Each new row is followed by its nearest point in the smallest flat space through zero that holds the last named rows.

k933, 7 rows:
0:  0.61  1.51  0.68  0.23  0.06  6.10  0.44 -2.97  0.94  1.52 -0.06 -2.13  0.02 -1.77 -1.03
1: -4.51  1.44 -5.81 -0.88  0.08 -1.13 -0.92  1.22 -0.98  3.62  2.28 -2.95  2.11  1.36  0.84
2: -1.64 -2.11 -2.01  3.29 -2.53  0.36 -0.81 -1.39  3.23 -0.67 -0.56  1.73 -0.81  1.33  0.22
3:  0.27  3.05 -0.54 -2.40  1.18  0.45 -1.52  0.36  5.38 -0.03  3.79 -0.06  4.05  1.06  1.14
4: -3.55  4.20 -3.30 -3.76  1.02 -1.77 -1.00  1.32  1.06  4.11 -1.23  7.16 -1.42  3.11 -1.93
5: -1.11 -2.98 -1.59 -3.37 -4.95 -4.53  1.25 -2.28  0.99 -2.25 -1.25 -1.99 -2.16 -1.05 -1.58
6:  0.07  0.96  2.67  0.39  5.57  2.61 -1.59 -0.74  2.03  1.76 -0.09 -4.96  0.84 -0.05  0.79
New rows:
-1.93 -1.35  1.70 -2.25 -5.67 -0.98  0.32  0.40 -1.24 -0.92 -0.93 -1.25  1.56  0.59  0.53 ->  0.06 -1.22 -1.18 -1.40 -3.22 -1.86  1.08 -0.52 -0.75 -1.46  0.46 -0.93 -0.09 -0.97 -0.38
 0.10  3.44  5.67  2.52  1.51 -3.10  0.75 -1.20  2.64  3.99 -0.09  0.60  1.69  1.87  1.47 ->  0.49  1.03  2.23  0.13  3.84 -0.15 -1.49  0.87  2.37  0.34 -0.23  0.92  0.41  1.35  0.63
-0.66 -0.21  5.67  0.55  0.47 -0.69 -0.93 -0.88  0.12  2.60  0.42 -0.04  0.12 -3.08 -0.46 ->  1.23  0.09  2.55 -0.36  1.91  0.74  0.01 -0.42  0.02 -0.17 -1.01 -0.84 -0.70 -0.59 -0.30
-5.67  3.83 -0.48  1.75  1.02 -0.45 -0.41  0.91  2.18  1.85  0.28 -1.14 -0.17 -2.27  1.56 -> -2.53  1.03 -2.07  0.23  1.66  0.57 -1.27  0.02  1.28  2.48  0.39 -1.21  0.59  1.29  0.33
-0.34  1.07  2.58  1.13  5.60  1.30  0.24 -1.96 -2.40 -2.01 -0.67  1.26 -0.18 -5.23 -0.71 ->  2.12  0.66  3.58  0.37  2.92  2.17  0.40  0.11 -2.01  0.31 -1.35 -0.33 -0.88 -1.06 -0.33
 0.86  5.67  1.28 -1.57  0.97 -1.22  0.23 -1.74 -0.67 -0.69 -0.11 -0.01  0.65  0.39 -0.04 ->  0.97  2.34  1.12 -3.05  1.30  0.17  0.21  0.37  0.03  0.53  0.54  0.56  0.65 -0.39 -0.58

k428:
0: -1.60  1.75  3.29 -1.05 -1.63  0.92  2.75 -1.45 -1.66 -0.30 -3.82 -1.60  0.12  3.87 -6.65
1: -3.09 -4.60  1.84  0.38  1.04  2.19  4.29  2.96 -2.49  1.20  1.23  0.37 -2.38  1.52 -1.78
2:  0.82 -1.15  2.97  6.26 -2.38  1.99  0.01 -0.92  0.22 -3.17  1.43 -2.03 -2.68  1.75 -0.77
3:  4.21 -0.91  3.25  3.13  0.40 -0.97 -1.22  1.24  1.60  2.42  5.28  0.78 -2.48  1.56 -0.12
4:  1.65 -1.82  3.40 -0.43  2.02  2.02  0.44  0.52  1.70 -1.74 -4.85  0.34 -3.59 -4.97  2.27
5:  5.21  0.90  4.19  2.11  4.43  3.95  2.90  0.09  1.69 -0.08 -1.31  3.90 -3.21  0.79 -0.11
6:  1.52 -4.10  2.23 -0.27 -0.84 -3.37  4.95 -1.74 -2.93 -0.52 -1.64 -0.74  1.32  2.10  0.63
New rows:
-2.45  0.36 -0.81 -0.21 -3.08  2.93  1.90 -5.45 -0.92 -0.54 -0.05 -2.29  0.60 -0.29 -1.62 -> -2.42  0.72 -0.76  0.87 -2.05  0.85  0.68 -1.47 -1.26 -2.35 -1.78 -1.74  1.04  1.35 -1.60
-2.06  4.33 -0.50  1.53  0.11  5.49 -1.23 -3.35 -0.99  1.40 -0.08 -0.57  0.09  1.74  0.32 -> -1.28  3.73 -1.67  1.64  0.14  3.56 -0.76 -0.66  0.56 -1.56 -0.20  0.63  0.32  1.56 -1.86
 2.46  0.73 -1.89 -0.32  3.39  1.08 -2.39 -0.89 -1.64 -1.90  2.63 -2.09 -0.77  0.15 -0.99 ->  0.68  1.32 -0.86  1.10  0.27  0.65 -1.14 -0.09  0.79 -0.09  1.37  0.61  0.10  0.30  0.41
-4.87 -4.39  0.28 -0.08 -2.34 -0.60  0.99 -0.37 -1.12  2.29  0.70  0.55  1.79  5.65  1.17 -> -2.96 -3.03 -1.03  0.03 -1.46 -1.36  2.68  0.66 -3.08  0.74  2.21 -1.01  1.34  2.80 -1.04
-0.38  0.11  1.72 -3.90 -0.98  0.24 -1.29 -3.53  0.95  3.94 -0.28  0.06  1.35  0.76  0.36 ->  0.66  1.11  0.45 -2.76 -0.07 -2.12 -0.64 -0.21  0.23  1.89 -0.77 -0.09  1.00  0.03 -1.28

k157:
0:  1.19 -1.45 -3.69 -2.80 -3.89  0.07  2.22 -4.35  1.98  0.99  0.21 -3.47 -3.98 -0.83 -0.10
1:  0.40  3.49 -5.40 -2.65 -1.06 -2.73 -1.66 -0.94  2.07  0.75 -3.16 -1.12 -0.97 -7.23  3.50
2: -4.63 -3.01  2.53 -0.27 -2.78  1.77  0.16 -2.09 -0.24  1.12 -1.73  1.09 -1.93 -4.60 -0.27
3: -2.28  1.37  3.22 -4.44 -0.55  1.08 -1.84 -1.30  2.99  3.19 -5.00 -0.96  2.38 -6.91  1.87
4: -0.74 -0.72 -4.98 -4.31  2.14 -0.81 -2.19 -3.09 -0.16 -1.37  3.55 -3.68  3.89 -4.50  2.87
5: -4.15 -1.31  1.84 -1.22  1.26 -2.22  4.86 -3.34  5.41 -2.38 -1.54 -3.54  0.36 -4.50  3.57
6: -2.25 -2.18  0.43 -4.69  0.93 -4.25  0.15  2.68  1.88 -6.14 -6.10  0.10  0.51 -7.36  2.54
New rows:
 2.39 -2.19 -0.08 -0.46  1.39 -3.33  2.97 -1.69 -1.18  2.39 -0.21 -3.52  0.84  0.42 -3.32 ->  1.37 -0.83 -0.19 -1.53 -0.17  0.12  1.41 -1.19  1.12 -0.32  0.76 -2.09 -0.06  1.96 -0.44
 4.42  1.54 -2.42  0.41  1.73 -2.18  1.83  0.29 -1.61  1.97 -4.76 -1.48  1.74  0.51  3.16 ->  3.00  3.52 -1.79 -0.77  0.85 -1.89 -0.14  1.35  1.84  0.25 -1.81 -0.76  0.37  0.31  1.17
 0.07 -0.20 -0.50 -0.11 -2.10 -0.66 -0.32  2.32  0.36  2.97 -0.82 -2.81  2.99  2.50  1.51 ->  1.55  1.29  0.40 -0.93  0.43  0.50 -0.37 -0.03  0.74  1.30 -0.12 -0.85  1.13  1.22 -0.14
 1.21 -0.11 -1.41  1.72 -3.62 -4.29 -3.51 -1.37 -4.42  1.85 -0.24  0.51  0.24 -3.21 -0.47 -> -0.16  0.55 -3.23  0.22 -1.69  0.17 -2.89  0.27 -2.48  1.00 -0.02  1.81 -1.39 -2.77 -0.02

k501 (7 x 15):
0:  0.32  0.10  3.00 -3.37  3.15  3.48 -3.61  1.09 -4.76 -3.16  8.10 -6.32  1.51 -4.30 -3.27
1:  2.56 -4.34 -1.33 -1.66  1.77 -1.34 -2.02 -0.24 -0.62 -5.01 -1.28 -0.12 -2.80 -1.23  3.22
2: -0.91  0.67  3.87  5.41 -0.88 -1.26 -5.19 -1.24 -2.96  1.89  3.22  0.34  3.24 -0.67  0.88
3:  0.19  0.22 -0.23  5.02 -0.60  0.37 -2.75 -1.00 -3.31 -1.54 -2.98  2.14  0.11 -4.58  1.98
4: -2.66 -1.87  3.57  1.27  2.73  0.54 -3.33  1.88 -4.58 -3.22  0.50 -2.78  1.39 -3.55 -0.72
5: -3.70  3.09 -3.88 -3.07  2.28 -3.28 -3.88  1.99  0.10  1.66  2.64 -2.24 -1.36 -2.21  1.46
6:  0.46 -2.69 -2.52  3.53  4.05 -1.07  1.30  5.96 -1.23 -1.78 -0.38 -2.21  3.12 -1.88 -2.70
New rows:
 1.62 -2.72 -3.69  0.01  0.44 -3.92  0.65 -2.14 -3.64  1.94  3.81 -3.14 -2.44 -0.33  2.11 ->  2.20 -0.66 -2.54 -0.73  1.02 -2.03 -2.56  0.15  0.43 -0.44  3.12 -0.71 -0.56 -0.26  1.69
 1.09  2.89 -0.56  0.87 -1.79 -0.16 -2.63 -3.63  1.27  2.31  1.01  0.54 -2.07 -1.96 -0.02 ->  0.73  3.14 -1.04  0.19 -2.14  0.38 -1.98 -2.85 -0.10  1.87  1.50  1.41 -0.89 -1.23  1.52
-1.55 -1.89 -0.64  0.49 -3.07  2.55  1.29 -1.44  0.94  0.39 -2.96 -1.68  3.32  2.71  1.99 -> -0.32 -0.61  1.60  0.74 -1.09  0.38  1.82 -0.58  0.79  0.46 -2.06  1.23  0.24  1.85 -0.28

k940, 7 rows:
0:  2.55  2.04 -0.68 -2.21 -3.40 -1.43  1.99 -3.58 -0.87  0.59 -1.44  0.59 -6.00 -0.31 -3.15
1: -1.75 -2.62  1.14  0.49  2.99  4.56 -0.32 -0.47 -1.71  1.37  3.61  3.51 -1.15  1.19  1.26
2: -1.35 -4.42 -2.41  2.64  1.21  0.56 -0.13  0.83  1.15 -1.94  1.95 -0.72 -0.44  3.56 -0.99
3:  1.62 -0.26 -0.52  3.22  1.16  6.52 -3.22 -2.00 -2.20 -0.91 -3.19 -0.55  0.67 -1.73 -1.54
4:  5.79 -4.51  2.75  0.04 -0.44  1.70  0.17 -3.02  2.06  0.75 -0.54  0.07  0.07 -1.57 -0.66
5:  0.69 -4.35  0.50  2.09 -5.75  2.89 -2.79 -0.25  2.57 -0.29  1.49 -0.62  2.62  0.60 -6.49
6: -2.38 -1.60 -3.58  1.53  0.65  2.22 -1.19 -2.92  4.41  4.86 -0.98 -1.32 -7.24 -2.17  1.66
New rows:
-0.05 -0.04 -1.29  1.03  1.69  2.51 -0.07 -0.39  3.91 -0.11  1.51 -3.16  0.37 -1.20  4.82 -> -0.76 -1.69 -0.81  1.48  2.69  0.54 -0.95  0.32  2.76  1.50 -0.74 -1.57  0.27 -1.36  3.37
-1.12  0.65  0.71  1.71  0.94  1.78  0.97 -0.30 -0.85 -2.05 -3.77  0.66  1.31 -1.95 -1.40 ->  0.69  1.30 -0.25  1.08  0.54  1.76 -1.19 -0.21 -1.63 -1.15 -2.07 -0.63  1.20 -0.79 -0.42
 0.62 -4.04  1.61  0.20 -2.22 -1.16 -0.86  0.81 -0.44 -5.42 -5.00  1.21 -0.22  0.05  0.29 ->  2.89 -1.30 -0.11  0.93 -0.23 -0.64  0.25 -0.31 -0.24 -2.64 -1.44 -1.35  1.38  0.85 -1.43
 1.56  1.75  1.13  0.95 -0.88  2.17 -1.44  0.34  0.57  2.07  0.41  1.06 -0.19  0.84 -0.43 -> -0.02  0.22  0.86 -0.11 -0.83  1.83 -0.87 -0.58 -0.28  1.05  0.15  0.78  0.13 -1.02 -0.70
-0.20  2.40 -1.87 -0.90  1.85 -1.54 -5.67  0.85 -1.40  0.92 -2.31  1.51  1.95  2.32 -0.85 -> -1.52  2.40 -0.81  0.66  0.27  0.43 -1.01  1.20 -1.55 -0.99 -1.15 -0.56  1.52 -0.17 -0.05

k212:
0: -1.74 -1.91  2.38 -2.26 -0.26  1.01  1.34  3.59 -1.60 -2.75  3.93 -0.62 -0.82  4.00  1.54
1: -0.77  0.09  3.54  2.30  4.09 -0.95  0.25 -2.12  1.51  0.82 -1.23  1.26 -1.36  1.95 -0.60
2:  2.63 -0.63  3.16 -2.65  0.96 -0.63 -3.36  2.61  2.64  3.13  3.58 -0.23  4.22 -0.98  1.58
3:  2.67  2.28  1.66  1.35 -0.58  1.76 -6.77 -1.29 -0.22 -0.66 -0.05  0.74 -2.55 -0.30  4.50
4:  2.30 -2.57 -1.62  1.69  5.45 -0.61 -0.20  1.41  5.54 -0.45  0.90  3.83 -3.34  0.84 -2.67
5:  2.54 -1.21  0.39  4.61  4.03 -0.33  0.03 -1.11  4.14 -0.18  0.12  2.18  1.42  5.64  0.30
6:  6.64  0.32  2.13 -2.39  5.60  0.63 -3.92  5.48  2.84  3.70  0.00 -2.89  1.14  3.91  3.82
New rows:
-1.40 -2.01 -2.82  1.50 -1.65 -0.34 -3.07  0.26  0.89 -2.91 -3.22 -0.31 -3.08  3.28  2.27 ->  1.03  0.41 -2.32  2.02 -0.52  1.62 -0.89 -0.25 -0.77 -2.82 -0.95  0.46 -3.06  2.35  1.56
 2.26 -3.64 -3.64  2.40  0.37  2.78  0.10 -1.14 -2.24  0.70  1.27 -2.45 -2.75  1.31  2.29 ->  1.66  0.19 -2.85  0.96 -0.49  1.37 -0.32  0.90 -0.54 -1.84 -0.87 -0.44 -1.60  2.17  1.30
-0.94  0.66  2.92 -0.66 -1.67  1.24 -0.53 -1.16  1.27  3.30 -0.83 -0.19 -1.56 -1.32 -1.41 -> -0.95  0.81  2.13 -0.63  0.51 -0.67 -0.82 -1.15 -0.25  1.43 -0.60  0.02 -0.40 -2.29 -0.39
 3.83 -0.07  1.71  3.93  0.89  2.91  3.93  1.79 -1.67  3.21  0.34 -0.25 -3.03  0.84 -3.65 ->  0.29 -0.29 -0.56  0.44  2.65 -0.27  1.76  0.56  0.55  0.29 -1.76 -0.41 -1.45  1.57 -1.07
 0.80 -3.05  1.69 -1.51  2.42  2.27  1.90  1.39 -1.94 -1.16  1.49  3.72 -3.51  1.93  0.20 -> -1.06 -1.65  1.24 -0.72  2.11  0.52  0.68  2.12  0.27 -2.26  1.86  1.11 -3.75  2.15 -0.20
